There are 5 ways to turn a row about zero (a turn may also mirror it). The second row of each pair is the first, turned, with some noise. The first 45 pairs use one turn. New pairs use 3 turns, one after the other, and a turn may come again.
Known pairs, each followed by its turns in order:
[ 18  39 -17 -16  55 -18  78  -5]
[-28  25  18  -4 -15 -72  19  68]	bebu

[ 29 -43  -1 -11 -37 -57   5  29]
[ 34 -27   8  68 -12  20 -24  30]	bebu

[ 18  10   8  -3 -48  14   3 -32]
[ 29   9 -39  -3   2 -26  29  -1]	daru

[ 35 -14 -33   5 -52  10  45 -16]
[-28  51  26  33  15   2  -9 -46]	par

[-1  4  7 -1 25 12 43 17]
[-34   6   7  -6 -11 -26 -20  22]	bebu

[-13 -10  14 -14  35   2 -19  45]
[  3 -29  12  42  18 -30 -20  -9]	fasep

[-78  75  14 -31  -3 -48  70  -6]
[-49 -86 -19 -41 -72 -19   8 -57]	daru

[ 15  56   1  31  11  -3 -20  17]
[ 21  39  25  -8  -6  27 -34  12]	zad

[ 15  -1 -30 -22 -24 -40  24   3]
[  6 -12 -23 -54  12  -8 -24  -6]	daru

[-23  24  24  26   0   5 -18  38]
[-16 -42 -25   5 -17 -17 -23  17]	par

[  8 -56  14  47  -6 -23   1  -8]
[  9 -19 -17  17  24  59 -16 -32]	par

[  4  57 -20  31   0   8  -2 -20]
[ 15  39  12 -24 -37   6 -18  28]	zad

[ 66  11  -7   8  -6 -30   3   4]
[-50  39 -10 -13   2 -29   9   4]	fasep

[-72 -31  61  20  15  31  -8 -14]
[ 32 -16 -67  44 -33  34   3  42]	par

[-11 -55 -28  29 -24  11 -65   6]
[-20 -11   4 -21 -48  74 -19 -21]	par

[  1  48   1 -32   7   2  34  11]
[ 21  35   1  21  -8 -42 -24 -13]	zad

[-73  -8  10  78  -1 -77  78  14]
[ -51 -112  -45   28  -15    1  -76    5]	daru

[ -6   4 -21  19   0  12  54 -10]
[-13  16  19   3 -32 -46  -9  -9]	bebu

[-28 -17  -9  25 -16  32 -45 -20]
[ 11  -9  -1 -21  12  19   1 -64]	bebu

[-15 -16   8 -78  -5  27   5   4]
[ 21 -38 -26  33 -10 -41   2 -41]	zad

[-15 -33  -7  -8  78 -33   5  37]
[-32 -66  26  36  32 -33  17   8]	fasep

[ -3 -56 -15  41   4 -42  -9  23]
[-21   0 -14  20  38  16 -64  23]	daru

[-24  78  -1 -14  24  18 -21 -52]
[  5 -18  12  10 -36 -47  78  31]	par

[-22 -59 -35  -2 -48 -31   9 -70]
[ 23 -18   3 -77 -29  18  22  72]	fasep

[  5  28 -26 -16 -46  11 -15  -4]
[-20  11  36   4 -38 -24  -4 -15]	par

[-41   1   0  19  20  -9  12  78]
[-27 -28  56 -25 -20  23 -45  24]	bebu

[ 13  70 -28  40  -7  17  -2  17]
[ 17  61   0 -27 -28  22 -43  10]	zad

[-25   0  30 -18  38   4 -17 -42]
[ 39 -25  21  28 -13 -10  33  27]	zad

[ 78  -3 -25 -49  28  56  54  -5]
[ 75 -18  59 -55  31   2  45  20]	daru

[  4  -1 -78  10  -8 -67  14  78]
[-56 -21  72 -30  49  12 -65  18]	par

[ -2  -1  -3 -26  -8 -27  27 -25]
[-21   0  13   8 -10 -44   9   0]	zad

[-14  55  29  15  62 -48 -28 -15]
[-50   7  42  10 -64 -47 -26   6]	daru

[-42  21  -4 -22  48  39 -39  27]
[-17 -17   0 -82  31  10 -13   6]	bebu

[ 27   1  31  -8 -21  72  73  29]
[ 37  50   9 -21  81   7   1 -50]	fasep

[ 60   9 -54 -24 -40   8 -29  -3]
[ 47  58 -25 -57   7   4   5  21]	daru

[  1 -46  54  13   0  29   2  10]
[ 27 -31 -15 -21  55   9  27  -5]	zad

[ 30  -1 -51  16  18 -26   3  -8]
[ 16 -39  15  11 -14 -33  39   9]	bebu

[ 10  -2   4  19  20 -68 -20  35]
[-53 -35 -20   4 -17 -51   0  -3]	fasep

[ -1   6  11  48 -20 -11  10 -25]
[ -6  19  20 -45   3   4  21  21]	zad

[  4  -6 -24  14  54  14  28 -28]
[-16  -8  36  14  15  26  52   4]	fasep

[-41 -27 -30   1   2  25  14  11]
[-18 -22  -9   4  17  51  15   5]	daru

[-18  53 -12  -9  23  17 -25  26]
[ -8  -3   5 -67  -7  19  17  17]	bebu

[ 21  67  13 -18  -3 -10 -78  -3]
[-40  33 -20  52 -55   8 -57  -1]	fasep

[-22  11  -7   5  50  43  29 -22]
[ 12 -12  33  28  20  49  35 -17]	fasep

[ 59 -12   5  54 -69  -4  12   4]
[-33  -8   1  35  10   3 -28 -91]	par

New pairs. What belongs after each?
[  7  -5 -49  60 -66   6 -78  20]
[-40  50  43  41 -60  69   6  22]	par bebu fasep

[  9   4 -33 -53 -17 -43   0 -38]
[ 50 -32 -19 -47  34 -13   8 -20]	par zad par

[  4   4 -57 -78  -7   3  21  40]
[-34  -6  64 -66  19 -14  13  31]	daru bebu par

[ -4 -11  39   6  78 -24  -4   8]
[ 65  30 -17  -7 -14  17 -24 -40]	fasep fasep par

[ -7   5 -68  -1 -12   1  -2 -78]
[ 36  14  43  53   8  51 -20 -40]	daru par zad

[ 11  27 -32 -78   8   2  19 -22]
[-13 -32  17  32   7 -66  32  23]	daru daru zad

[ 5  2  0  6 66 23  2 -6]
[-12  -2  24  20  54  31 -17   3]	bebu fasep daru

[ -1 -14  21   6 -13  17  12  -3]
[  4 -25   5  15  13  -5   1 -14]	zad fasep fasep

[ 13  -2 -44   0 -27  -2  -5  18]
[  3 -26 -27   7 -36  11  -6 -10]	zad fasep bebu

[ 51   6  47  -6  56  13 -20  31]
[ 17 -10   1 -17 -56  48 -54  23]	daru fasep fasep

[ 19  11  78  18  16  45 -10 -31]
[-26  13  62 -22  51  31  20  31]	zad fasep bebu

[-49 -11 -19  20  -5  16  33  37]
[ 33   8 -21 -20  49 -26 -14  23]	zad daru fasep

[ -2  59  -4  26 -71 -20  -3  40]
[-13  37 -21  35 -37 -23 -75 -20]	daru daru zad

[28 19 21 -3 -3 21 38 -5]
[ -3  17   5 -15  23 -31  24 -30]	fasep daru zad

[-16  15  -1  -1  31   2  26 -13]
[-18 -29  14 -11  13 -12   9  17]	daru zad daru

[ 24  14   8  32 -20 -60  -2 -11]
[  5  -4 -25 -62 -17  36   9   7]	fasep zad fasep

[ 78  11  -5   2 -46  -3  38   2]
[-44  -7  36  -1  19  54 -50  31]	daru par fasep

[-25  59  17 -24  22  16 -78  75]
[ 58  68   8  58 -68  14 -30   2]	fasep fasep bebu

[ 20  38 -25 -63  47  15  19  10]
[-19  52  23  -5   9 -19  72 -17]	bebu daru daru

[17 -7  9  0  5 -5 64  6]
[ -2   0 -61   0   3  22   1  19]	fasep fasep par

[  0   6 -14  -5  22 -14  23 -19]
[ 24  -4 -17   3  -6  16 -14 -20]	par daru par

[-13   0  -2 -18 -21   4  -6 -69]
[ 33  -3  20 -13   5 -17 -62 -12]	bebu daru par

[ 33   2   6 -17 -43  19   1  -8]
[ 28   9  15  -5  -8 -13  46  -7]	bebu par zad

[ 78 -17  78 -17  18 -26 -65   5]
[ 52 -19 -95 -24  62  37  -2 -20]	bebu daru zad

[ 11   9  -7 -40  -9  -1   3 -22]
[-22  15  37  -2   7  10  16   5]	daru zad zad

[ -8  15 -42  -6  -2  44  -1 -31]
[ -7  -8  11  16  19 -26  61   2]	fasep fasep par

[ -8 -33 -43 -34   6  48 -11   2]
[-10  32  29  -1  33  28 -52  -3]	bebu par fasep

[-15 -22  -3  -5  -3 -18   2 -78]
[ -7 -25 -54 -47   2  -3 -29  25]	daru par par

[-56   8  -2  13 -19  14 -11 -17]
[-19   0 -28  27  28  27  31   4]	bebu bebu fasep

[-48   4 -48  12  13  22 -18   1]
[ -9 -14 -12 -38  32  49 -19  10]	bebu fasep bebu

[ 34   5  31  -1  27 -21  41  53]
[-20 -47 -18 -31 -23 -42 -27  28]	daru par zad

[ 15 -35  -9  37   9  -3 -22  16]
[ 10  25  -9 -20 -48   2  -9   8]	par par bebu

[-14   1 -24  -3   4 -12  13 -18]
[ -1   3  -3 -29  15   9   7  16]	zad fasep daru

[ 78  53  54  23  -3 -64  13  77]
[  5  93  53 -17  68  26 -66 -31]	zad par par

[ -2 -16   7 -25  11  -9  -5  11]
[ 9 -9 -5 12 27 -7  4 -9]	zad zad fasep

[ 47 -26 -10 -62  49   2 -16  13]
[ 20 -24  41  15  -2 -80   1 -20]	par daru zad

[-21 -44 -29 -37 -35  14 -38  34]
[ -2  39   9 -37 -47 -45 -23  28]	par daru zad

[ -6  -7 -22  19 -12   7 -44  -6]
[ 14   4   7 -25 -36   2 -32  -6]	daru zad zad

[ 18 -75  19 -29  -2  16 -78 -14]
[ 62  41  13   7 -21  25 -81 -12]	par fasep zad

[ -3 -10   9 -20  27  16  28   0]
[ 15 -28   3 -14  -1  -8 -11 -31]	par daru zad

[-17  -9   8  -1  -4 -41   7 -32]
[-17 -14   4   3 -18 -44  11 -16]	par fasep daru

[ 71   1  32  34 -10 -22   5  35]
[-31 -16  71 -22  15  40  17 -11]	zad bebu daru

[ -1 -11  -1 -23 -24  -3   0 -12]
[ 20   3  20 -11 -14  -9 -11   3]	fasep par par

[ -9 -18 -30  12  -7 -16 -14 -18]
[-1 16 -3 -2 18  4 39 -7]	bebu par par

[-43 -17  -4 -21  19  67  38  -9]
[-23 -16  27   2 -55 -50  40  -8]	par zad par

[ -5  19 -14  10 -22 -72 -34  42]
[ 55  43   4 -54 -15  -5 -35  -1]	daru zad fasep

[ -8 -23  16  -2  -9 -34  23  58]
[ 34   8 -22  41  -5 -15 -13 -42]	daru fasep daru

[ 35 -14   6  -3 -14  56 -49   6]
[ -6  50  21 -37  -1 -36  27 -26]	daru fasep bebu

[ 78 -13   6 -14 -18  -9   8 -12]
[-20  22 -14 -47  -4  28 -49 -29]	par fasep bebu

[-24  -2   5   3 -33 -12  16  29]
[ 21   2   0  44  -1  -7 -15 -20]	fasep daru zad

[-14   0  21  12   8  23 -13 -26]
[ -4   0   7   2   9 -34  14  28]	daru zad par

[-11  -3 -29   1  -5  -5  -5  27]
[ -7  16  14  -5 -26 -23   1  10]	par fasep fasep

[ 63 -48  -2  52 -78 -12  33   6]
[ -8  -1 -43 -30  71 -27 -42 -80]	par zad zad

[ -5 -30 -66 -16  16  45 -35  13]
[-38 -17  39 -51 -32 -35 -20  30]	par zad zad

[ 34  15 -42  -7   0 -31  24  -7]
[-24   9 -48   2 -24  14  30  12]	zad daru daru

[ 21  11 -33 -78 -45 -36 -78   9]
[-69  75   5 -54 -47  -9 -16  35]	par par fasep

[-33  38   2 -19  24  54  -6 -39]
[-13 -38 -32  30  -4  -8 -65 -10]	fasep zad zad

[-28  18   2 -21  39 -38  47 -12]
[-13  15  29  23   4  -3  60  38]	par fasep zad

[ 23 -20 -18  37 -31   1 -30  -2]
[-16  15  -8  -7 -13   4 -12  59]	fasep daru fasep

